The rows are grouped in 4 ways, from coarse to fine. Each group lies inside one group of the grouping before and may be the whole of it. The rows also spread widely along 12 directions, which tell nothing about the answers.
Known rows, each followed by its group in each grouping:
[ -1 -26   8  -2   9  37   9   2  -7 -30  -2  -8   0   3  16 -41  -4  17
 -18   3 -23   7   6  30  37  17 -20] : z_591 kipi bipas pur
[ -9   4 -13   3 -26 -37  22  -5 -12  -5  -7  10 -10 -14   5 -15  -6 -21
  32   5 -17   9  45   4  -5 -15  16] : z_591 kipi Kez Zaset
[-16  -1 -10   4 -28 -19 -10   0 -15 -14  -9  10  -1  16   9 -14  -9   3
   9  -3  -5   4  20 -15 -32 -15   7] : z_610 mure kofe Keto
[-34  -4  12 -10  18 -10   8 -22  -8   1   0 -15  38  21  42  -1   7  22
 -12 -41  10  29 -14 -15 -14 -32  15] : z_610 Vazaz povi peko
[-15   6  24  -8  20  -7  23   6 -28  31   7  10 -13  17  10   2  -8  -5
  -1 -35  17  22   9   4  25 -33 -11] : z_610 mure Bega Nopib
[  4 -13 -22  14   1  23   5 -14  -2   3   3  15 -17 -12   0  32   6   3
   9   5 -27  20  19  11   8 -13 -16] : z_610 mure Bega buged
[  6 -10  -5  -2   3 -14  -4  -7 -20  13  22  -3  33   4  14   3  -5 -14
   5 -27  17  11 -13 -28 -16 -23  10] : z_591 Lov Dig fis
[ 12  13  27  -1  30   3  -4  11   4 -14   6 -23   8   0  24 -33  -3  13
   1   1  -7   7 -22   4  15   8  15] : z_105 nafa mib pono
[ 38  15   5  23 -15  26  16  -9   7  -3 -23  -9  -2  -4  19  12  -7   0
  13  29  10 -18 -11  -1  10  24  -3] : z_105 biv sudub kuvib
[-25  -6  21 -18  15   1   2  40   7 -14  -2 -10  12  10   2 -23   9  -8
 -32 -33 -24  11  18   2  -2 -11  17] : z_105 rolu val biba
[ -1   8  20  -2  21  16   1  19  14  16   4 -19  22  23  18  14  -3   6
 -16 -25  27   3 -43  17  25  15  -4] : z_591 kipi bipas fuzo
[ 15 -14   1  -9  11  43  -9   2  -1  17  20 -17   7  -1 -14  10   1  16
 -12  -2  16  -2 -28   0  24   0  -9] : z_591 kipi deni zomom
[-13  -9  24   0   5   4 -43  -3 -30 -13   1   5 -21  12   5   8  -4  14
  -9  -9   6   1  17   1  -1   3   0] : z_591 Lov Dig tolep
[  0   6  -9  11 -22 -10  29 -15   0 -19 -28   4 -19 -27   8   1   8  -4
  22  22 -37  10  44  -3 -10 -16  24] : z_105 nafa zokuv mal
[-12 -12   0  -1 -21 -15 -12  -8 -27  10   2   4  19  26   6   0 -10   8
   0 -21  30   1  -8 -24 -19 -20   1] : z_591 naru naf Neve
[ 40  18   4  13   2  -7  21 -18 -23   2  -3  -3 -34 -22   8 -34 -20   6
  46  42  -1   3   4   3  27  -1   3] : z_591 liva dumod zuleb
[ 28   2   7  -2  -2  25 -19  25 -12  29  11   0 -24  -1 -33  23 -11  -7
  -2   4  20 -15  -5  -9  16   0  -5] : z_591 liva Baluz niro
[ -2   0   7  -1 -16   5  31   4  -6 -23 -20  -6 -11  -6  13 -40  -2   3
   1  11 -24   2  29   7  12   0   5] : z_105 Kuf Sof palot
[-10   7 -22 -20 -29   7  18  26  24  21  -7 -18  11   7 -36   3  -1  12
  -7  -5   7  -5  -7  -2  -8 -12  16] : z_591 liva kivez Besut
[  4 -19  23   6  32  12 -37 -26 -22  -9  26  -3  -5   1  25   3   5  24
  -1  -4   0  13  -3   5  19   7 -11] : z_105 nafa zokuv nosu
[ 15  24  -4  12 -19 -24  16   8  17  16   0 -15  38   4  26  24 -10 -31
  16 -12  30 -11 -16  -6 -15  11  22] : z_591 Lov bufe ketip
[ 15 -17  20   0  24  22  11  14 -11 -11  10  -6  13 -12  21 -11   5 -24
 -21 -20 -21  10  11 -12  14  -9   3] : z_105 Kuf Sof Nuzo
[ -1 -18  -3 -14 -13  15  27  13  11   1  12 -16  29 -13  -2  -8  11 -21
 -19 -17 -12  -7  33  -2   5  -5  11] : z_105 rolu val vemut
[ 40   9  -2  28  11   1 -18  14  -5   6  15  14  -2  12  21   5 -17 -18
  18   6   3   4 -36   2  12  25 -24] : z_105 Kuf zazuz Mobok
[  3 -31   2  16  -6   0 -15 -12 -22 -21  20  16  12  14  37 -24  -9  -8
   2  -7  -9   5  16  15  13  24 -33] : z_105 Kuf fafi bobo
[ -3  12 -11 -14 -19 -12  10   6 -19  23  -3   3  -7   7 -23  -6  -7   3
  11  -6   8   7   3 -37 -23 -48  17] : z_610 Vazaz povi Vozeg
[-12   5  29  -8  25  -6   9   6 -12  19   0  -6  -4 -10   8  31  10 -18
  -5 -33   6  18  18  -4  13 -29  24] : z_591 kipi Kez Narus
[  0 -25   6   2   5   3  -1 -22 -52   7  -1  19 -14  -4   2   7  -6  -2
   1 -16   0  22  21 -33  -6 -47  -1] : z_591 liva dumod fako
[ -7 -26 -19 -17 -14  27  15  18  25  -9  15 -20  40  -4 -11 -13  14   3
 -26 -15 -22   0   7  -1  -1  -2   7] : z_105 nafa zokuv mal
[ 13   0   7  13 -25  38   7   5   9 -13 -21  -8   2   6  16  19  -4  -4
 -14  10   2 -20  16  12   7  28  -5] : z_610 Vazaz povi Vozeg
[ 22   7 -29   7 -49  -9  20  -2   5  27  17   8  -6 -14 -16  19  -8 -32
  32  19   8 -20  42   9   9  11  -9] : z_610 Vazaz povi peko
[ 14  -7  12   3  26  19  -5 -15 -21  14  15   1 -10   3  11   5   1  17
   3  -5   6  20 -25  -4  24 -11 -18] : z_105 Kuf Sof palot
[ 32 -15 -16  15 -19  26 -21  17   6 -17  11   5   3  -6  -8  -1  -4 -17
  -3  20 -20 -18  10  -2  -5  28 -11] : z_105 rolu val vemut
[  1 -17 -11  -2 -47  15  61 -18 -28  -5 -29   5  -3 -13  -1 -23  -9 -11
   5   9  -4  -4  44 -14   4 -30   4] : z_591 kipi deni zomom
[  7  22  26   1   4  -3 -17  25  24  -2   7 -24   3   3  16   7   2  -7
  -1   0  10 -16  -4  16  11  36  16] : z_105 Kuf Sof Nuzo
[ -4 -21   1 -19   1   6 -21   8 -36  -2  14   5 -19 -10 -32 -22  -1   2
  -4  -4 -14   8  23 -29  -8 -40  12] : z_591 kipi deni zomom
[-11  -8  29  -3  14  11   2  14 -22 -31 -22  -1 -13   2  19 -31   2   4
 -22 -13 -31  14  21 -13  -3 -18  15] : z_105 Kuf zazuz Mobok
[-18  -6   0   2  12   3   7 -29 -31  -7 -20  12 -11   8  19   2   2  26
   2 -12 -16  37   0 -23 -15 -49   5] : z_610 Vazaz povi Vozeg
[ 17   3 -26  14 -20   4 -42  -8  13  13  13   2  -2  -3 -20  54   7  10
  18  17   6  -6 -19 -18 -27   6   6] : z_105 nafa zokuv mal
[-10   0 -24 -13 -12  -8  33   6   5  40  11   3  24  14 -16  10   3  -3
   2 -29  12  19 -19 -13  -5 -37  -4] : z_105 rolu val biba
[  9 -19 -13  -2 -16  13  36  10  -6  -8   3  -1  25   0  11 -34  -4 -16
 -10 -11 -16   6   8 -10   6  -9  -9] : z_105 Kuf Sof palot
[ 20  -9 -28   7 -31  12   4   1  -8  12   5  11   5 -10 -16  26  -2 -24
   7   4  -7  -4  20 -30 -22 -21   2] : z_610 Vazaz povi peko
[-10   9   9   1   2 -18  18   4   1  10   1  -4   3  10  19  -9 -10   0
  12 -12  10  11   3  25  24   6  -2] : z_591 liva dumod zuleb
[ 22  28 -25  22 -23 -20  16   7  14  14  -2   5  13  11  18   9 -17 -16
  35   9  12   1 -23  -1 -13   8  -3] : z_610 mure kofe Keto
[  2 -11 -19   6  -6  35   2 -21  17   0  -5  -9  -2 -10   2  33  16  27
  -1   9 -17  10  -9   8   5   2  -4] : z_105 Kuf zazuz Mobok
[ 17 -12 -17   3 -13   8 -34  32   5  -7  17   1   9  -3 -18   7   2 -21
  -9  -3 -21  -8   3 -27 -27   1   9] : z_105 Kuf zazuz Mobok

New rows. What belongs after each?
[ 24  28  10   9  12  16  42  -1  12  13 -12 -14  -7  -6  23   1  -6   0
  16  12   3   6 -12  21  35   7   0] : z_610 Vazaz povi Vozeg
[-22  10   9  -2 -10   5  28  17  13 -10 -22  -8  14  20  24 -11  -3   2
 -15 -17  -7   5  11  19   8   7   2] : z_610 Vazaz povi peko
[  0  -1  11   9  -8 -13 -15  -4   0 -15  14  -6  -3  -7  23  -2  -4 -13
  12   5  -2  -9  35  33  18  35   0] : z_591 Lov bufe ketip
[ 14 -12 -10  12  36  25 -21  -1   3 -23   7  -3  19  -5  25   4   6   8
  -8  -5 -38  29 -26 -15 -12 -10   2] : z_610 Vazaz povi peko
[  0  -3  -3  -8  -8 -10  -6  16  -5  -2  14   2 -14  -9 -21 -18   1  -5
   7   4 -20   2  30  -1   4  -9   8] : z_105 nafa zokuv nosu
[ 23   1 -36  14   5  27  29   8   3  -3 -18  17 -15  -7 -11  -5  -2  11
  11  17 -44  34 -34  -8   3 -24 -16] : z_105 Kuf Sof palot
[ -3   3  15   5 -17  -3  -5 -19   4 -21  -7 -16  -1   1  25 -19   0  16
  11  18   3 -15  26  18  11  28   5] : z_105 biv sudub kuvib
[-20  23  12   2 -20 -12  14   8  -6  37 -18  10 -14  23  -6  50  -7  -6
   2 -23  38   1   3  16  10  -6  -2] : z_591 Lov bufe ketip
[-24 -20  -1   3 -12  -7  38  11  -2 -25  -7   9  31  18  35 -42  -5 -12
 -14 -27 -24  17  24  21  14   5 -14] : z_105 nafa zokuv mal
[ 19  16  -2   8  22  -5 -21  -2 -10  17  21   5 -22   0   0   4  -8  10
  28  10   2  16 -21   0   9  -9  -8] : z_610 mure kofe Keto
[ 12  17  11   2 -19  33  -8  31  45 -20 -19 -32   0  -4  -5   9   7   8
 -15  24  -9 -32   5  21   1  48  21] : z_105 rolu val vemut
[ 19   5  16   7  40  21  14  -3  -2  19  12  -3  -4  -2  15  13   2   9
   2  -8   1  23 -29  13  40  -4 -14] : z_105 nafa zokuv nosu
[-19   1   0 -15  25  12  19   3 -10  22   2   2 -13  12 -13  -2   1  29
  -5 -22  -4  36 -22  19  30 -28 -12] : z_591 Lov Dig fis
[ -3 -13 -20   0 -25   6  23   6   2  -9 -11   2  -2 -16 -10  -2   1 -10
   3   4 -27   5  37   2  -3 -12  10] : z_591 liva dumod zuleb
[ -4  -5  -3  -2 -10  -7 -20 -32 -35   9   7   6 -14  18   0 -14  -7  40
  18   6  20  13 -22 -23  -9 -23 -10] : z_105 Kuf Sof palot
[ -6  -3  12   2  -8 -17  -5 -26  -6  -4  22 -11  -4   1  31 -26  -2  12
  22   8   8  -5  25  34  31  31 -11] : z_105 Kuf zazuz Mobok
[ 32 -27 -36  16   1  26 -13   7  18  -8  28   2  41 -11   5  19   7 -18
  -4  -3 -26   7 -21 -15 -13   7  -9] : z_105 nafa zokuv mal
[  4   9   8   4 -35  26  13   7   4  -1 -25  -3 -28   4 -16   5  -3  15
  -2  24   4 -20  20  16  17  20  -4] : z_105 nafa zokuv mal
[ 13 -39 -13  -8 -18  53  25   3 -11   1   9  -8  44   5   3  -2   1 -14
 -37 -24   1  -6   7 -28  -4 -19 -11] : z_610 Vazaz povi Vozeg
[ 14 -11 -32  16 -13  28   5  25  13  -4 -14  10  26   5  -4  33  -3 -20
 -13 -10 -17  10 -28 -18 -23  -8  -1] : z_591 kipi deni zomom
[ -8  -5  16  18  -8  -9   1 -10  -8 -22 -20  -3  31  13  55  13  -6 -15
  -4 -21  10   2   4  -6 -17   9  14] : z_591 kipi Kez Zaset
[-12 -20   7  11   8  32 -10  14  -7  -9  -3  14   7  25  20  21  -2  -1
 -29 -28  -6  13   1  12   6   5 -27] : z_610 mure kofe Keto
[  5  15   2  -9 -31   2  22  46   8  11  -6  -7   0   7 -22 -10 -12 -27
  -7  -6   9 -21  19  11  11  12   8] : z_591 Lov Dig fis
[  3  17  26  22  29  -9   3 -28 -20  -5 -19   9 -16  12  47   4  -6  20
  18   1   4  28 -23   7  11  -3  -5] : z_105 rolu val vemut
[  9   9  33   9  -3  29   2  13 -15  -2 -20   3 -31   6   9  15  -8  -8
 -12   4   4 -12  29  13  25  16  -9] : z_610 Vazaz povi peko
[-11  -2  -2  17   0   4  21 -16 -13 -16 -25  12  17  27  48  -7 -10  13
  -3 -15  -7  27 -17   0  -5  -9 -14] : z_610 Vazaz povi peko
[ -6  -5 -10   5  -5  14  23  -4 -23  30 -17  20  -1  12  -7  40  -4  -4
  -3 -24  14  24 -20 -21  -4 -44  -8] : z_591 kipi deni zomom
[  2   0   5  10   7   0  -7  28   8 -37  -4   8 -27 -10   4 -32  -1  -5
   3  17 -55   9  35  32  21  24  -3] : z_105 nafa zokuv nosu
[ 15 -23  13   7  21  27 -11 -14 -19  -6  15  -4  17   3  30   3   2   4
 -13 -15   3  11 -18 -15   9  -2 -13] : z_105 Kuf Sof palot
[ 17   5 -23  16 -40  10  -1 -13   5  12  -4   8  -4  20  -5   7 -13  18
  21  26  22 -15 -17  12   9  27 -30] : z_105 biv sudub kuvib
[-40   9   4 -13   1 -32 -16  16  -1  14  11  12 -17  21 -17   0   3  16
   7 -21  -5  21  10  21   8 -12  -2] : z_105 nafa mib pono
[-16   7   9 -11 -37  10  18  -5  -7  26 -11  -5 -17   6 -15  28   1   3
  -3  -4  25 -15  39   5  10  -8   3] : z_610 Vazaz povi peko
[  6   4   8  -6  28   8 -25  18 -11  -6   9  -1 -29  -3 -14 -24   1  20
   2   6 -28  19 -13  -5   8 -13   4] : z_105 Kuf zazuz Mobok
[-17  -7   2   4 -31 -20   4 -32 -14  -5  -4  -2   5  -2  24  14   0  -2
  14  -5  13  -4  42   9  -6   4  11] : z_591 Lov Dig fis
[-20  14   2 -25 -29  14  27   7  -1  47  -6  -7 -16  23 -44   9  -1  34
  -4  -8  37  -4 -12   5  21 -22  -6] : z_105 nafa mib pono
[ -1   9  52  12   4  26  -6  -8 -14 -28 -37  -8 -40  -1  25   7   2  20
 -11  17  -4 -10  31  18  23  24   9] : z_105 nafa zokuv mal
[-21  -9  14   2  28  16 -10 -18 -19   1 -16   7 -27   4   6  26   6  33
  -7 -14 -10  34  -2   6  11 -26  -2] : z_591 liva dumod fako
[ 11   8 -19  -4 -46   0  37 -14  12  33   8 -11   4  -8 -11  12   0  -3
  23  14  25 -17  12   7  16   5  -3] : z_105 Kuf Sof Nuzo
[ 13  23  -9  17   8   9  47 -13  11 -15 -33  -8 -16 -20  26 -11  -1  14
  26  26 -35  22   1   8   5 -15  15] : z_610 mure Bega buged
[ -1   6  17  -7   4  19 -24  12  14 -26 -12 -28  -6  -8   1  -6  11  23
 -13  12 -18  -7   0 -12 -15   6  33] : z_105 Kuf Sof Nuzo
[-14  -2  17   4  26  -3 -21  13 -16 -16   3   9   0  25  26 -18  -7   7
 -11 -22 -15  24  -6   6   5  -3 -10] : z_610 Vazaz povi peko
[ 35 -12 -13   7  -9  24  44   0  18  -2   9 -24  47 -20  30  -8   4 -27
  -3  -3  -9  -6  -3 -10   8   8   7] : z_105 Kuf zazuz Mobok
[ 13   1 -16   1 -13   9  26  27   9  10  -8  -4  32   5   2   8   0 -23
 -12 -22  -6   6 -20 -33 -23 -23  13] : z_105 Kuf zazuz Mobok
[ 31 -10  10  -6  21  53  10  24  15  -5  11 -29  10 -15  -2 -16   1  -2
 -19   7 -11  -8 -15  17  40  21  -3] : z_591 kipi bipas pur
[-13 -12  -7  -1 -14  33  36 -24  10  -3 -22  -6 -13 -14  -1  16  17  23
  -5   9 -22  10  29  22  18  -7  -3] : z_105 rolu val biba
[ 16   6   2   2   6 -19 -18  36  -8  12  20   6   0   9  -7 -10 -17 -26
   8 -11   5   1  -4  -3   3   4   0] : z_591 liva kivez Besut
[ -7  -4   2   3 -18  17  -8  16  19 -27 -13 -14  11  10  13  -6   4   9
 -17   1 -14  -8   4   8  -7  25   5] : z_105 Kuf Sof palot
[-14  22  27  -7 -25  -3  21  30  16  -8 -30 -21  15  23  15 -17  -5  -3
 -18 -11  16 -21   9   5  -6  18  23] : z_105 rolu val vemut
[ 30  16  -8  15 -19  28  35   1   7 -12 -36 -12  -3 -13   8  -1  -9   2
   8  26  -9  -6 -10  -4  -1   6  14] : z_591 Lov Dig fis
[ 11   1   4   2 -10  -5  14  18 -24  -5  -4   5   7  12   8 -34 -20 -16
   1  -9   4   0   0 -10   1  -6  -1] : z_591 Lov Dig fis
[ -3   0  15  26   6  -2  -6  -8 -28 -18 -30  31 -27  14  28   9  -7   0
   5  -1 -17  19  13   3   3  -3 -17] : z_105 biv sudub kuvib
[-24 -13  -2   3  -5   1  22 -14 -32   6 -14  30 -14  23   3  -7  -6  20
   0 -18  -7  33   1   3  12 -32 -26] : z_105 nafa mib pono
[-30 -31  -1   9  -4   2  -6  -6  -2 -22  -6   5  45  23  47  16   9  -4
 -29 -46 -12  20   3  -9 -24  -5  -2] : z_105 Kuf zazuz Mobok
[-14  -2   9   1   1   3  39   9   3  -3 -16   5 -18 -19  11   9  13 -20
  -4 -13 -37  18  52  23  24 -11   6] : z_105 Kuf zazuz Mobok
[ 24   9 -60  10 -22   9  64  -5  32  22   2   5   8  -9 -13 -15  -4   8
  35  26 -23  19 -28  28  25   0 -27] : z_105 rolu val biba
[-17  12  -5 -10 -36   3   2  -1   7  26   1 -11   1  24 -12  16  -5  21
   4  -4  38 -15  -1   7  -2   2  -3] : z_610 mure kofe Keto
[-31  -1 -16  -2 -14 -23  -8 -30 -13   7  -6  13 -11  16  -2   5   5  35
  20  -3  -1  24   5  -2 -12 -26  -4] : z_105 biv sudub kuvib
[-36   3  10  -5 -17 -30  -3 -38 -18   4   0   1 -15   8  21   7   4  19
  20  -7  11  10  44  13   1 -12   8] : z_610 Vazaz povi Vozeg
[  5   2   1   7  23 -12   1 -13   6  -2  22  -9  23   7  34 -21  -3  15
  17  -5  -2  21 -31  14  17   9  -6] : z_105 nafa mib pono
[  7 -20  14   1  18   2 -37 -33 -22   3  33  -9  26  13  28  -1   1  18
   2 -14  27   3 -20 -17   1   0 -10] : z_105 biv sudub kuvib
[-13  -2   1  -7  -7  -1   0  21  -2  20  13  14 -23  10 -19   8   1  -6
   0 -12  -5   7  21  26  27   3 -20] : z_105 Kuf fafi bobo
[ -8  -9  22  17  28  16 -34  13   5 -41 -14  -2   5   8  41  11   9   4
 -25 -16 -35  17  -5   4 -10  17   8] : z_105 Kuf zazuz Mobok
[ 13  -4  23 -10 -22  23   8  39  13   2   7 -27  23  -3  -2   1  -3 -37
 -24 -13  20 -38  29   8  18  29  15] : z_591 kipi Kez Narus
[ 15 -12 -22   8 -40  10  38  -1  19   1   6 -13  57   9  23  -6  -6 -16
  -4  -7  15 -16  -5  -2  -2  19  -6] : z_105 nafa zokuv nosu
[ 11 -20   2  -6   8  38  -4   9  20  -3  24 -27  17  -8   1  -2   4   7
 -15   0  -3  -9   2  28  33  30  -7] : z_591 liva dumod zuleb
[ -5   5 -36  -1 -32  -1  39  32  19  22 -12  11   8  12 -24   7 -10 -12
   3  -9  -7   9  -4  15   6  -7 -10] : z_591 liva kivez Besut
[ 35 -20   2  13  -1  47  28  -7  -6 -14  -3  -7  -3 -21  14  -9  -4 -11
  -3  19 -14  -7  14  16  38  18 -16] : z_591 kipi bipas fuzo
[-28 -27  10   8  -5   5  -1  -4 -17 -21 -21  12   7   6  26  21   4 -10
 -23 -31 -17  16  39  -2 -12 -13   6] : z_591 liva dumod fako
[ 16  19 -12  15 -19 -12  23  25   5  18 -11   9  28  22  10  12 -14 -23
   7 -15  17   3 -37 -23 -18  -8   2] : z_105 nafa zokuv mal
[  5   5   0   5 -23  -3  15  -6   9  11   9 -12  17  18  25 -12  -9   6
  11   0  26 -11 -11  23  22  32 -16] : z_105 Kuf zazuz Mobok
[  4  11   1  10 -14   8  11 -19 -10  -3 -22  -3 -13  11  14 -10 -14  28
  19  22  15   2 -21   9  11   6  -5] : z_591 kipi deni zomom
[ 12  14  16  12  19 -12  12  -6  12  -5  11 -12   7  -2  38 -17  -4   2
  19   6  -2   8  -5  31  33  27  -2] : z_105 nafa zokuv nosu
[-33 -19  18 -18 -11 -12 -11 -16 -37  -9  -2  -6   2  16   7 -28  -5  25
  -9 -20  13   7  24 -19 -12 -28  14] : z_591 liva dumod zuleb
[ 25 -17   5  14   9  22   7   6 -21 -12  -2  12   0  -4  13  -7  -4 -20
  -9  -4 -20   8   6 -17   2 -10  -9] : z_105 rolu val biba
[ 21   2  -5  22   4  11 -25   5  -5 -13  -6   7   5  17  19   9  -8   8
   2   4  -4   9 -43 -21 -19   7  -7] : z_105 Kuf Sof palot
[ 28   7 -33  11 -50  -2  28  21   7   4  -3   6  20   5  -3 -13 -18 -34
  14  11   0 -18  10 -13 -16   5  -3] : z_610 Vazaz povi Vozeg
[  5  10 -25  10 -18  20  31 -23  -3  21 -22   7  -5  10   0  26  -4  25
  14   9   6  18 -25  -7  -2 -23 -12] : z_610 Vazaz povi peko
[  6 -10 -33  16 -11   4  20   0   8 -18  -8  12  -2 -11   7  -8  -3  -6
  17  14 -40  19   8  19   8   2  -9] : z_591 kipi bipas fuzo
[-20   9   1   3 -26   2  38  -4  11  15 -23   3  -6   8  10  29   5   1
   0 -10   6   5  17  22  16   1  -5] : z_105 Kuf Sof Nuzo
[  5   2 -15   1 -11 -17  -2  35  -7   4  13  10  28  28   3 -27 -22 -20
   1 -22   8   4 -25  -5  -7   2 -10] : z_591 Lov Dig tolep
[ -8  13  -4 -20  -9   9   3  36  13  17  -7  -9 -20  -6 -44  15  12   3
  -9  -5 -14   3   6 -14  -8 -27  23] : z_105 Kuf Sof palot
[  9  -1  42  -3   1   8  15   3 -12 -14  -2 -20   7  -4  30 -29  -2 -14
 -11  -4   8 -18  34   3  19  16  13] : z_105 rolu val vemut
[ 21  -6  -8  16  16  16  -6 -31  -5   8   7  -8  12  -4  23  24  -2  20
  15   6  10  17 -36  -9   3  -5  -3] : z_591 liva dumod zuleb
[  1  28 -18  18  -3  -1  43   4  32   5 -32   5 -11  -3  11  21   4   5
  20  11 -26  23 -12  28  11   2   0] : z_105 rolu val biba
[ 22 -11 -12  12  14  20  23  -4   4   8  22  -2  29   6  28  -5 -10  -6
   4 -11   4  14 -30  29  38  22 -32] : z_591 Lov Dig fis
[ -2  11  21  -6  23  18 -33  14  16 -17  -3 -31   0   1   6  -4   4  29
  -8   6  -2   0 -27   5   1  14  26] : z_591 kipi deni zomom
[  3 -10 -10  23  27   1  -4 -16 -16  11   8  28  -1  15  26  25  -7   3
  16 -17  -4  41 -33  19  23  -5 -34] : z_591 kipi Kez Narus
[  9  13  13   4  20  29   9  26  -7  34 -11  11 -18  22 -12  33  -3   4
 -12 -19  12  18 -42  -3  20 -16 -20] : z_105 Kuf fafi bobo
[-14 -33   9 -12  -5  13 -14  -5 -29 -24   9  -1  -8  -2  -1 -35  -2  10
 -11  -3 -16   2  38   4  11  -5  -3] : z_591 kipi Kez Zaset
[  1  -1  -2  -1 -17  -2  18 -23   3  20  12  -9 -17 -15  -1  11  -1   6
  23  14  12  -5  36  38  38  16  -6] : z_591 liva kivez Besut
[ 15   2  26   2  24   2 -23  14 -27  21  24   9  -8  18   1   1 -10  -3
  -1 -16  22   7 -23  -8  20  -3 -15] : z_105 nafa zokuv mal
[ -8   6  12 -13 -26  12  28  11 -17   7 -25  -1 -24   6 -25 -16  -4  15
  -8   4   4  -6  22 -12   5 -25  10] : z_105 nafa zokuv nosu
[-26  22   8   4 -10 -17  28  25   3  -9 -40  11 -27  16   5 -10  -8   0
   5  -4 -17  16  14  31  14  -1   4] : z_591 kipi bipas fuzo
[-14 -24 -12   2  -5  23  15  -4 -10  19   2  20  -6   5  -5  35  10  -2
 -14 -26 -11  22  13   8  16 -19 -25] : z_105 Kuf zazuz Mobok
[ -6  -7  -2  16   6   4  -1 -32 -21 -13 -11  16 -16   1  29  11   0  15
  12   3 -19  26  15   5   2 -13 -10] : z_610 Vazaz povi Vozeg
[  1 -13 -11  18  10   6  -3 -29  -7   5   5  10  23  21  34  20  -1  18
   4 -15   8  25 -40  -2  -3  -4 -24] : z_105 rolu val biba
[ 26 -21 -21   9 -33  33  44  -5 -10   2  -4   3  25  -9  10   1  -6 -29
  -7   0  -6  -8  24 -18   1 -10 -11] : z_610 Vazaz povi peko
[ 33  -3 -15  26 -12  37  -6  21  -8  -5 -17  18  -2  11  -4  24 -17 -15
  -8   7  -6  -2 -26  -9  -6  10 -20] : z_591 Lov bufe ketip
[ -2  -3  17  -1  17  19  -7   7  -2   5   6  -8  -1   7   9   9  -1   6
  -9 -11   9   6 -12  18  26   9  -6] : z_591 kipi deni zomom
[  9   3  27   1   0  -9  -2  -7 -28  19  14   1 -27   2   8  -9 -16  -3
  18   2  28  -8  23  19  39  10 -11] : z_591 liva Baluz niro
[ 21  -4  -4   1  26  26  12  -2   6  33  26  -6  24   6   5  20   3   3
  -4 -17  15  16 -46   0  23  -6 -19] : z_105 rolu val vemut
[ 23  19  -5  -5  14   8  41  25  23  27   4 -22  14 -11  -4  -5  -5 -10
   8  -4   2   8 -24   7  25  -7  12] : z_591 liva dumod fako
[  7   6  10  15   4 -21  -6 -12 -13   9   9   3   3  12  32   3 -15  -3
  21  -4  23   6  -7  14  14  15  -8] : z_591 liva kivez Besut
[ 20 -17   2  17  28  43   3  15  -7 -20 -12  12  -4  -1  11   0   2  -2
 -20  -3 -39  23 -16  -3  10  -5 -18] : z_105 rolu val biba
